There are 4 ways to turn a row about zero (a turn may also mirror it). The second row of each pair is the first, turned, with some noise. The first 36 pairs use one turn. New pairs use 3 turns, one after the other, and a turn may come again.
In the rows, 128 means zero.
Known pairs, each followed by its turns in order:
[106  91 168 120  55 101 114 121]
[114 192 105 179 163 164 131 121]
(1)

[ 81 143  89 141 165  83 123  97]
[100 171 134 149  97  64 145 117]
(3)

[141 164 103 114  91 139 114 136]
[120 125 176  96 145 126 130 144]
(3)

[137 100  71 131 113 131 101 128]
[117 111 181 153 134 129 153 106]
(3)

[148 107 138 124 138 146 108 186]
[121 121 170 156 149  91 139 150]
(1)

[145  74 122 181 161 130 108  86]
[130  90  75 151 170 142 151 174]
(0)

[124 150  71 132 153 128 178 167]
[ 87 142 135 159 107 126  56 141]
(0)

[125  96 186 143 148 140 153  98]
[194 121 105 160 131 150 140 143]
(1)

[131 165  71 143 122 135 141 116]
[148 135 124 132  92 120 184 132]
(2)

[159 162 141 120 129  78  88  90]
[114 193 130 114 176 117 123 108]
(3)

[149 137 151  84 101 119 112 148]
[153 145 164 124 100 103 155 115]
(0)

[117 101 146 165 149 132  60 124]
[112 148 163 134 150  68  94 102]
(2)

[145 142 161 143 151 113 140 140]
[105 117 114 129 158 116 129 158]
(2)

[159  87 116 144 158 170 162  69]
[168 105 180  62 137 121 144 151]
(2)

[151 119 166  98 174 134 129  72]
[185  79 113 134 145 147 143  91]
(1)

[157 149 109 104  91 137 138 147]
[104 169 153 135 108 105 140 120]
(0)

[130 121  96 113 112 151 112 153]
[125 104 167 135 132 139 149 145]
(3)

[ 75 145 116 129 130 120 118 122]
[112  97 146 100 132 149 107 109]
(0)

[140 136 125 100 155 177 151 176]
[131 145 104 147  97  76  89  99]
(0)

[ 93 173 129 176 121 149 114 162]
[111 125 142 134 182 130  93  75]
(0)

[ 98 124  87 148 159 172 132 150]
[159 101 151 146  81 105 155 149]
(3)

[141 108 100  87 139 123 209 102]
[166  84 104  70 121 180 151 139]
(2)

[144 164 155  95 177 123 137 109]
[177 100 143 102 137 121 115  88]
(1)

[154 105  99  79  63 112 146  94]
[125  87 154 119  80 197 134  99]
(2)

[ 86 119 140 195 141  92  89  97]
[131 140 119 178  51 164 111 117]
(1)

[146 196 119 162  89 151 112  83]
[158 137 175  70 152  89  89 114]
(3)

[111 137 102  84 155 137 138 147]
[114 112 133 118  85 101  93 125]
(0)

[141 134 129 120 126  60  97 196]
[ 97 190 151 152 127 183 123 156]
(3)

[128 104 143  93  97 125  98 170]
[105 155 146 166 171 106 136 122]
(1)

[ 99  91 112  86 196 108  75 134]
[165 101  96 125 141  72  80  72]
(2)

[166  64 110 175 143 135  79  90]
[109 113 198  80 118  65 118 100]
(2)

[114 168 172 122 183 129 166  83]
[213 114 111  94 106 134 113 102]
(1)

[120 160 148  74 139 141 156 101]
[172  96 117 154 150 165 126 154]
(2)

[ 83 157 115 110 177 133 143 106]
[157 114  94 100  95  92 109  98]
(1)

[161 140 115 139 122  88 164 152]
[109 157 136 100  91 169 127 108]
(3)

[124 141 144 108 131 141 175 128]
[139 164 113 110 102 133 102 124]
(0)

New pairs, each followed by its turns in order:
[132 178 152 118  99 144 117  81]
[101 157 155 133 182 139 132  91]
(0) (0) (1)

[107 150 118 167  83 134 131 133]
[127 110 140  79 139  88 123 132]
(2) (0) (0)

[105  96 139 107 131 107 159 159]
[155 119 127 152 127 159 167 104]
(3) (3) (0)

[101 158 151 137 128 113 147  99]
[115 132 124 142 146  76 117 128]
(3) (1) (3)

[109 162 162 138 123 148 132 179]
[100 140  98 134 118 141 189 125]
(2) (2) (2)

[120  99  90  83  40  54 129 159]
[220 130 108 107 113 119 124 226]
(0) (2) (3)

[112 166 149  91 121 186 151 172]
[108 127 119 136 197  91 168 103]
(2) (0) (2)

[130 110  87 145 138 116 127 101]
[106 111 106 124 127  90 116 148]
(2) (1) (0)

[ 75 152 154 145 134  99 104 105]
[100 101 139 136 113  93  68 115]
(0) (2) (2)

[ 96 113 169  95 117 137 137 158]
[ 95 157 100 169 114 116 142 118]
(2) (0) (3)

[ 80 128  55 125  81 100 125  66]
[117  66 115  69 178  81 168 158]
(2) (1) (1)

[105 146 138 161  98 180 168 113]
[126  77 188 116 103 153 123 136]
(1) (2) (3)

[128  86  89 108 161  85 109 143]
[114 102  87 143 172 124 169  95]
(0) (3) (0)

[153 168 177 108 103 172 126 105]
[ 53 125 115 116 110 149 121  90]
(3) (0) (2)

[119  31 123 166  98 114 123 141]
[ 69 189 108 168 142 161 121  84]
(3) (1) (0)

[ 95 126 123 144 133 134  99 140]
[152 150 129 124 149 141 149 143]
(1) (2) (2)

[186 110 159 172 158 190 128 142]
[135 152 179 191  93  72 117 142]
(0) (0) (1)

[160 143 109  99  79 124 126  90]
[126  80 170 114 159 145 142 140]
(1) (2) (1)

[129 134 183 160 149  87 156 146]
[165  84 183 117 133 120 161 125]
(1) (3) (1)

[160 102 128  57 130 139 133 104]
[107 124 148  75  93 114 106  83]
(1) (1) (2)

[143 121 130 104 142 154 133 172]
[146 157 131 146 103 128 167 139]
(1) (3) (2)

[153  98  57  85 129  75 132 116]
[ 77 117 121  85 105  53 149 113]
(3) (0) (0)

[158 126  98 144 150 147  90 169]
[138 157 155 146 129  70 109 142]
(3) (2) (1)

[147 112  61 125 105 156 173 142]
[166 136 142  85 110 102 107  71]
(3) (3) (2)

[138 121 120 134 152 106 123 141]
[111 132 127 126 159 138 134 135]
(3) (3) (3)

[131 179 110  87 112 168  92 157]
[148 150 119 118 192  95 162 161]
(2) (0) (2)

[ 97 118 117 135 132  58 145 166]
[ 83 135 110 161 168  80 129 158]
(1) (3) (2)

[135 135 148 131 113 116 104 105]
[107 113 122 108 137 113 141 114]
(3) (2) (2)

[ 84 138 124 107 161 144 107 159]
[129 166 160 162 105 144 105 145]
(3) (3) (2)

[143 125 179 119 115 115 183 102]
[104 135  64 133  87 137 110 117]
(3) (3) (3)

[103 103 115 115 123 113 127  95]
[130 120 175 136 138 117 118 123]
(3) (1) (3)

[ 87 145 108  64 160 142 124 157]
[169 126 168 126 163 100  69 118]
(3) (0) (3)

[144 126 137 139  93 137 125 134]
[124 104 118 101 120 137 139 115]
(3) (0) (2)

[151 121 139 114 107 106 141  89]
[143 143 109 137 130 117 147 178]
(3) (2) (0)

[166 149  85 125 168 151 191  78]
[171 163 109 203 115 173 133  94]
(0) (0) (1)

[137 142 154 122  80 148  94 176]
[129 109 166  95 155  73 144 123]
(0) (0) (1)

[177 135 124 125 132 206 188 114]
[124 191 123 172  62 106 103  94]
(2) (2) (2)

[129 122 151  89 147 177 109 156]
[ 86 147 139 152 122 108  74 126]
(2) (2) (3)

[147 134 124 101 135 195 168 135]
[146 152 158 119 172 177 123 160]
(2) (0) (0)

[158 109 136  90 105  98 119 104]
[115  76 119 110 118 108 138 156]
(3) (2) (2)

[ 99 148  71  98 137 155 143 122]
[125 152 153 100 135 155 189 142]
(3) (0) (1)

